The first 7 rows are patterns. Each new row is the sum of 2 different patterns, raised or lowered, with some noise. Before adding, each is slid sideways (what falls off one end comes back at the other), maybe read backwards, and multiplied by a number that may be negative. Names go in the order of the patterns.
Known rows, each followed by the names of its patterns:
136 14 192 232 238 54 -189 167 57 160 190 155 -151 -259 -131 201 -110 -88 -136 12 -214 -268 -40 -64 -177 26 -114 85 34 -4 257 139 -83 -> K580
-92 -236 18 -79 -185 70 87 267 190 158 59 -136 154 93 -138 18 87 4 -106 -243 147 -153 24 -191 236 23 -20 134 129 -82 89 162 46 -> K406
-90 -227 198 -141 244 249 -18 127 -45 126 -138 -247 -109 221 -162 -53 263 -256 197 -79 -228 216 1 175 18 116 -28 -174 245 75 198 -57 -235 -> K608
157 76 -29 110 259 235 214 216 -153 255 150 -253 171 19 -101 -135 -154 38 -230 -176 -86 -139 -114 2 271 258 -85 211 31 90 -122 201 155 -> K605
-109 -69 253 170 64 257 71 -214 20 55 -188 249 -186 -258 103 255 -253 -104 227 30 222 253 -71 -126 142 54 -23 -217 -117 -116 -94 149 -145 -> K410
203 22 -189 -36 10 -127 -172 -259 -172 -175 -73 38 84 249 -226 -83 231 -1 -162 -253 -114 210 194 -122 105 -1 28 -98 253 -32 162 -184 -168 -> K225
47 63 -215 -9 -224 231 -221 -161 -249 225 168 -56 174 100 -52 -95 -58 -26 -236 -233 -88 -179 -209 146 91 -109 -90 -264 -17 147 231 -168 211 -> K21

New rows, each followed by the names of its patterns:
-186 -105 -253 -175 -120 -35 255 -53 -13 17 -45 -210 -381 -174 246 -168 -407 -515 -173 -114 -351 138 -129 -430 -448 -396 -187 -427 -263 -371 -523 -291 -91 -> K580 K21
-202 -363 -245 -57 -301 -118 -197 309 -254 41 301 -80 46 181 273 212 -46 -293 36 -10 -83 169 -92 263 135 282 -93 29 319 31 -282 -150 -50 -> K406 K605
-39 -171 -55 -313 153 17 -177 145 -12 338 308 -296 -35 242 94 202 72 108 -160 169 -25 312 112 -118 45 353 0 182 331 163 147 98 118 -> K605 K225
198 119 77 -216 -384 -32 237 -450 -294 168 -503 258 118 -510 75 205 345 -270 243 -117 -217 386 -55 -123 -155 -424 -381 -178 265 -34 43 302 50 -> K608 K410
63 -2 -205 35 168 209 -7 -81 -117 -139 -83 27 82 -185 0 57 253 -128 278 302 -176 -218 -284 53 -317 -216 -173 -96 -82 27 -132 242 -88 -> K605 K21
24 3 279 -2 247 -221 -150 74 -157 440 -72 -98 164 -121 -248 74 388 136 72 168 360 396 -34 409 97 44 -47 149 234 267 276 -99 51 -> K580 K608
-20 -142 -90 -366 -187 -175 -46 -345 52 42 -134 -339 -4 -273 28 -252 -144 -131 -20 137 -137 175 -159 -150 -137 -201 -161 -188 -311 -268 -259 -220 196 -> K406 K21
332 115 258 186 232 384 177 223 -194 89 256 -174 404 153 179 450 188 -1 -55 337 186 135 150 430 341 -56 111 84 -46 -29 -38 474 234 -> K406 K608
340 124 -69 281 160 44 0 291 181 446 254 535 485 -27 470 57 189 -171 75 360 126 394 160 158 303 328 225 316 578 -70 14 568 52 -> K608 K410
-305 -299 -7 95 -171 -21 -61 36 -41 138 -3 212 -349 -258 -26 114 -345 -93 -185 -110 -165 -142 -274 -77 -64 -23 -138 101 -298 -96 257 -168 -290 -> K225 K21
136 54 95 222 -84 20 -296 -36 -67 -21 -64 97 107 189 177 -58 66 99 -30 208 -155 -78 165 -151 -107 -33 77 149 149 242 -87 -104 0 -> K406 K608
30 -395 -35 -113 -42 -329 -31 92 -264 -433 -241 -313 -431 -514 -340 -373 -372 -173 -157 -110 -277 -66 -69 -412 -124 -21 -93 -71 -126 -251 -296 26 -118 -> K406 K605
-180 87 302 162 158 -217 189 409 474 187 384 172 107 85 197 -249 185 -75 -171 15 601 88 1 543 432 -108 248 74 82 106 -113 -142 -71 -> K410 K21
-57 -53 -203 -36 276 -134 176 -343 142 19 194 -104 -332 -40 -300 -101 180 70 135 -121 247 14 -104 120 79 -111 -191 142 181 251 -152 -56 -194 -> K608 K21
21 -27 5 -155 -161 -266 -151 50 -283 -170 -69 9 -182 -218 -352 -35 -225 -381 -167 -115 -232 -287 -131 -41 -447 -245 -227 -151 -96 18 74 -121 -123 -> K580 K605
-475 7 -48 -222 -297 99 -270 117 -109 -437 -119 380 10 -334 308 109 -308 -196 -322 -313 -228 -174 -275 -266 -251 263 124 -73 -60 -435 39 162 211 -> K410 K21
-159 -135 109 -4 276 -121 121 -174 -395 51 -88 17 -365 -94 56 -171 -280 212 -23 -339 286 -416 140 317 -357 -266 -2 -3 -325 -83 -103 -456 -67 -> K608 K410
-122 -194 50 15 -189 -236 191 -280 -111 -130 -202 138 98 0 5 106 -165 33 33 183 -214 -53 -51 -106 -18 172 296 -88 -40 302 132 89 130 -> K580 K410
-209 123 -292 -134 -139 50 151 -271 -163 -100 -29 -188 -256 -329 -167 111 -30 205 25 157 25 -182 164 -268 -367 -107 -1 -129 -54 -184 -135 -158 -30 -> K608 K225
-4 64 -252 -154 106 -88 -251 -39 20 67 -89 113 -29 -272 80 -13 42 191 -296 108 -321 -181 -50 155 273 -69 168 109 48 362 206 312 -121 -> K608 K605
237 269 -122 -94 486 63 388 96 -131 116 192 -65 -5 -110 -160 -146 -236 30 -206 -86 32 412 441 -74 236 290 -103 -47 -89 -187 452 62 -238 -> K410 K225
-71 -172 -133 270 -168 -332 9 -246 -154 -530 -55 -158 -394 198 -491 -239 -43 -57 85 137 225 -156 -330 -220 -55 -540 -75 -208 -561 158 173 -142 -183 -> K608 K410
-66 -273 -473 -41 -160 -164 -363 20 -154 -65 -352 -25 -140 -117 -191 -459 -416 -175 -96 -75 -17 62 -347 -276 -135 -186 -196 -336 -79 -480 -365 51 -295 -> K608 K21
149 389 -46 140 99 267 255 128 165 -79 289 -50 187 379 -52 12 131 -67 87 174 472 465 274 511 296 71 -97 -134 375 107 -157 166 251 -> K406 K225
-154 -118 234 287 -200 -18 121 206 98 -61 183 18 -145 176 238 178 116 -90 142 211 147 -308 -60 478 311 186 430 48 30 158 403 105 121 -> K410 K225
151 -2 -130 -233 70 -274 -137 -167 38 -59 -173 -230 -180 -59 9 -173 -102 -80 -131 21 -136 -125 -291 -363 -196 -163 -126 100 -111 95 -210 83 -103 -> K580 K21
139 410 -207 388 457 182 171 183 347 218 154 146 238 228 271 395 214 269 253 431 -10 246 435 205 185 23 -48 -143 52 44 -40 -14 174 -> K605 K21
264 -6 92 -87 18 164 153 -101 -187 192 188 47 90 -115 45 301 -174 97 105 150 419 353 243 351 230 233 281 442 121 -230 377 274 62 -> K580 K225
318 222 221 -286 -45 328 135 205 29 286 -118 93 153 27 121 59 -178 -62 -251 -114 163 -299 -207 286 -167 -18 110 355 106 -184 132 330 319 -> K580 K605
-451 -319 -88 -244 -146 -141 -213 -351 -208 -4 -158 -133 -205 -397 143 -27 -315 -10 181 -347 40 -92 -107 155 271 -22 -196 202 -131 -54 -22 107 -330 -> K580 K410
-200 -376 -273 -426 -263 -316 -404 -280 -18 -429 -374 -27 -361 -371 -280 -156 -222 -364 53 -38 -216 -164 -258 -192 -312 -260 -244 -253 -203 -230 -251 -343 -454 -> K605 K21
-12 106 373 205 237 270 587 374 47 517 61 339 24 220 475 395 363 257 370 296 126 304 289 572 57 70 602 112 510 168 50 342 44 -> K608 K225
97 176 6 -131 148 104 163 212 247 -172 -68 154 -62 289 70 -114 316 380 -55 259 508 163 416 389 153 -155 336 387 211 -167 -129 -80 -1 -> K580 K410
139 374 450 -1 226 552 401 527 545 -1 329 439 8 327 66 17 -38 10 353 -92 -23 41 263 227 230 631 467 -14 441 248 127 262 225 -> K605 K410
-357 119 170 -69 -144 64 -76 1 -49 -3 -239 -7 -180 -397 -133 -276 -45 71 30 87 -7 -78 -56 -58 121 -96 -277 56 -22 -219 -30 -145 53 -> K406 K410
281 131 -266 323 232 211 -175 -140 -127 408 -354 -177 -231 311 317 86 389 239 84 -56 -14 126 -202 -321 58 -5 -254 179 -54 -26 -83 -236 -54 -> K225 K21
-17 -104 -93 218 139 91 141 446 273 186 -20 -15 328 158 104 323 283 -13 309 169 279 -35 202 268 15 -78 274 333 231 -114 392 119 143 -> K406 K21
169 -152 194 -234 72 189 -371 -196 -219 -255 -360 164 240 -159 -346 -72 -26 334 -56 97 -447 208 -494 -433 -40 23 35 -89 -13 37 179 -130 145 -> K608 K21
-106 -727 -720 -159 -524 -228 -464 -16 -182 -272 -585 -160 -157 -567 -185 -640 -365 -229 -323 -460 -562 -51 -503 -248 3 -373 -214 -487 -1 151 -96 96 -355 -> K608 K605
-48 -186 -38 279 -99 187 224 -140 -214 -264 174 -210 29 -225 -36 -4 125 -234 376 49 -47 -58 -112 -78 193 268 -104 -115 88 -59 -97 92 69 -> K605 K21
2 -232 -205 -166 -287 -29 -246 -174 -345 -9 -226 -215 157 -68 36 219 145 94 -206 19 243 199 -135 -98 217 -121 -319 270 -264 -112 -356 -377 22 -> K605 K225
-201 70 27 45 -276 116 -30 90 34 153 -34 -136 162 130 -264 -147 42 -150 22 40 -226 -142 67 177 -156 310 56 84 174 -175 -131 -27 -243 -> K406 K410
-20 73 -88 389 409 39 167 552 369 256 427 517 296 229 405 305 371 125 -205 175 398 -259 108 274 609 284 166 -223 472 211 373 -57 101 -> K225 K21
99 436 -34 224 177 -118 -20 147 224 91 302 -48 80 -202 110 -93 -97 27 -199 -126 -23 56 -173 138 165 188 306 186 -17 -58 418 304 -164 -> K605 K410
-430 -217 77 -110 143 179 330 7 83 58 -3 96 43 147 -75 -148 -48 177 -404 119 -10 -69 22 -289 -58 91 -140 -99 -358 -226 -289 -185 287 -> K608 K605
273 -145 321 -21 511 195 226 306 203 227 339 463 183 -83 -111 58 216 -111 397 391 417 440 308 306 -34 167 203 178 64 213 325 -77 28 -> K406 K608
77 341 147 267 -170 211 250 195 -281 -22 189 -239 -56 -107 116 35 43 143 287 -58 15 262 69 10 77 -80 284 184 -250 -244 133 -98 76 -> K225 K21
-88 215 -41 -241 29 -294 -142 -166 -381 -272 -33 -248 -97 -13 -364 -12 54 20 -361 135 -261 -251 73 22 -90 -40 -11 -24 -54 136 171 -84 15 -> K605 K410
-249 -354 -26 -258 114 -165 -267 372 -284 -500 -332 265 111 244 12 371 6 -153 364 -44 76 -238 52 101 208 443 -188 -22 165 -100 185 -186 96 -> K580 K608
42 137 162 353 116 443 -109 537 443 120 -90 345 371 -34 30 170 -21 106 130 -148 88 166 488 352 233 457 161 271 145 157 81 -18 57 -> K406 K410
158 47 73 62 -12 -32 -25 -271 38 -69 319 228 330 234 111 19 6 315 182 -22 -49 135 -16 -256 370 -19 -212 97 -316 39 207 -120 61 -> K608 K605
97 -382 213 -265 -217 -138 -55 8 -351 -112 51 -296 -86 166 381 425 -12 211 -215 -70 -96 -89 -6 137 202 32 5 294 296 106 150 76 -20 -> K406 K605
-554 -424 -419 -477 -280 -457 -383 -525 -409 -285 -372 -717 -558 -437 -302 115 -699 -424 -85 -94 -699 -2 -205 -482 -389 -572 -590 -210 -561 -760 -63 -190 -173 -> K410 K225
-170 -161 -166 -536 -444 -276 -425 -283 -19 -126 -106 -65 -270 129 -89 -342 -509 195 -223 -389 -296 -333 -402 -3 -145 -147 -128 -145 -148 -129 -150 -28 -248 -> K410 K21
-93 -233 79 -124 -79 -138 -281 -282 -186 -311 -429 -242 -139 -304 -323 -357 -277 -176 -477 -151 -7 -340 -118 -50 101 -100 -202 -122 -149 77 -147 -29 -311 -> K605 K225
141 404 270 468 213 230 58 208 391 48 112 153 -81 206 265 142 39 524 468 11 398 150 261 284 39 -42 293 9 1 395 155 445 33 -> K608 K410
-82 -728 -41 -201 -592 -21 -246 -290 -232 -178 -421 -188 -218 -37 -4 -518 -124 -471 -228 -566 -164 10 -306 -277 -564 -442 -436 -536 -218 -444 -326 -592 -374 -> K608 K605
108 51 -3 161 326 -80 112 -277 241 -131 -308 60 21 -102 -234 -56 116 -330 -119 25 3 89 44 205 -19 -172 131 -245 -82 -96 223 122 -36 -> K406 K605
509 83 37 -149 388 429 -27 272 225 173 188 261 325 95 62 98 39 108 276 144 212 222 -153 162 166 419 25 338 150 280 -85 34 56 -> K225 K21
226 262 0 141 63 -98 -145 208 70 -195 163 -127 373 397 -72 -72 387 174 -122 245 -290 -111 15 303 -273 -79 76 330 221 55 240 65 88 -> K406 K410
-33 148 -278 -126 -174 67 -11 -198 12 -68 -92 -41 11 135 -316 -208 75 -109 -232 -73 -4 40 54 -264 43 96 171 -193 279 6 148 -279 -125 -> K225 K21
-211 123 -157 -13 -207 99 -430 -167 27 66 0 -229 40 -43 -167 79 -16 60 164 -88 -46 -403 -232 -136 -520 -317 -65 -58 -101 -282 122 -90 -290 -> K580 K406
176 463 451 471 81 -33 109 140 49 256 219 360 125 297 280 283 414 302 -57 28 186 169 526 102 35 217 267 64 277 250 502 204 515 -> K605 K21
115 353 322 -36 -237 -228 -278 -281 -273 65 -165 -265 -66 209 75 -362 299 252 101 156 264 272 361 42 147 273 101 -6 115 -91 276 12 85 -> K605 K225
-291 -202 -223 -488 -389 -175 -488 -171 -422 -74 -413 -516 -182 -420 -82 -366 -400 -61 -278 -454 -354 -202 -383 -303 -492 -19 -101 -589 -174 -432 -254 -449 -491 -> K608 K225
-153 -197 -375 -54 -227 -263 -345 -97 -126 -116 -348 -454 40 -319 -483 -234 -90 -195 -255 -290 -149 -339 -164 -42 -35 50 -502 -61 -58 -339 -195 -540 -435 -> K605 K225
431 -43 -24 202 34 12 421 272 157 261 -232 354 332 -82 19 442 489 102 272 9 -180 336 359 -87 141 260 356 167 57 381 -104 285 130 -> K406 K410
-67 180 -29 -98 -66 12 99 13 29 273 48 -130 -277 -175 -205 -132 58 -271 -209 -149 -159 -85 -223 3 68 -176 159 156 61 231 164 -222 -78 -> K605 K21
447 170 332 178 256 296 259 506 71 8 367 349 157 227 127 120 102 325 -70 467 -34 -79 420 328 164 99 69 215 444 -33 262 283 130 -> K608 K225
363 84 212 231 184 194 31 -99 114 -186 164 284 -288 -105 316 124 -118 145 239 16 58 -84 82 237 105 13 295 16 292 199 374 364 210 -> K580 K410
293 278 34 179 198 -58 -110 252 -106 -168 322 336 463 -82 367 258 309 -2 -34 -168 156 -108 80 22 324 300 191 1 -7 385 402 114 416 -> K406 K21
-220 -393 -418 -385 -268 -38 -79 -170 -110 -50 -166 -209 -382 -202 -267 -226 -236 -196 -142 -142 -45 59 -160 -413 65 -116 -205 -142 -175 -284 -233 -373 -41 -> K605 K225
149 210 15 398 277 77 186 233 67 100 78 138 -112 -205 258 155 103 4 291 252 348 142 74 -161 279 1 -96 109 318 155 106 -146 91 -> K406 K21
-359 -189 -249 -260 -201 -294 6 75 -358 -235 -422 -364 -401 -94 -123 -218 -408 -239 -76 -266 -386 -160 -8 -421 -197 -439 -176 -533 -270 -174 -259 -167 -319 -> K406 K225
118 153 316 361 160 203 296 162 95 -185 -136 80 -14 219 188 465 -115 10 267 152 82 -107 -64 223 201 -60 356 -24 81 251 272 125 398 -> K605 K225
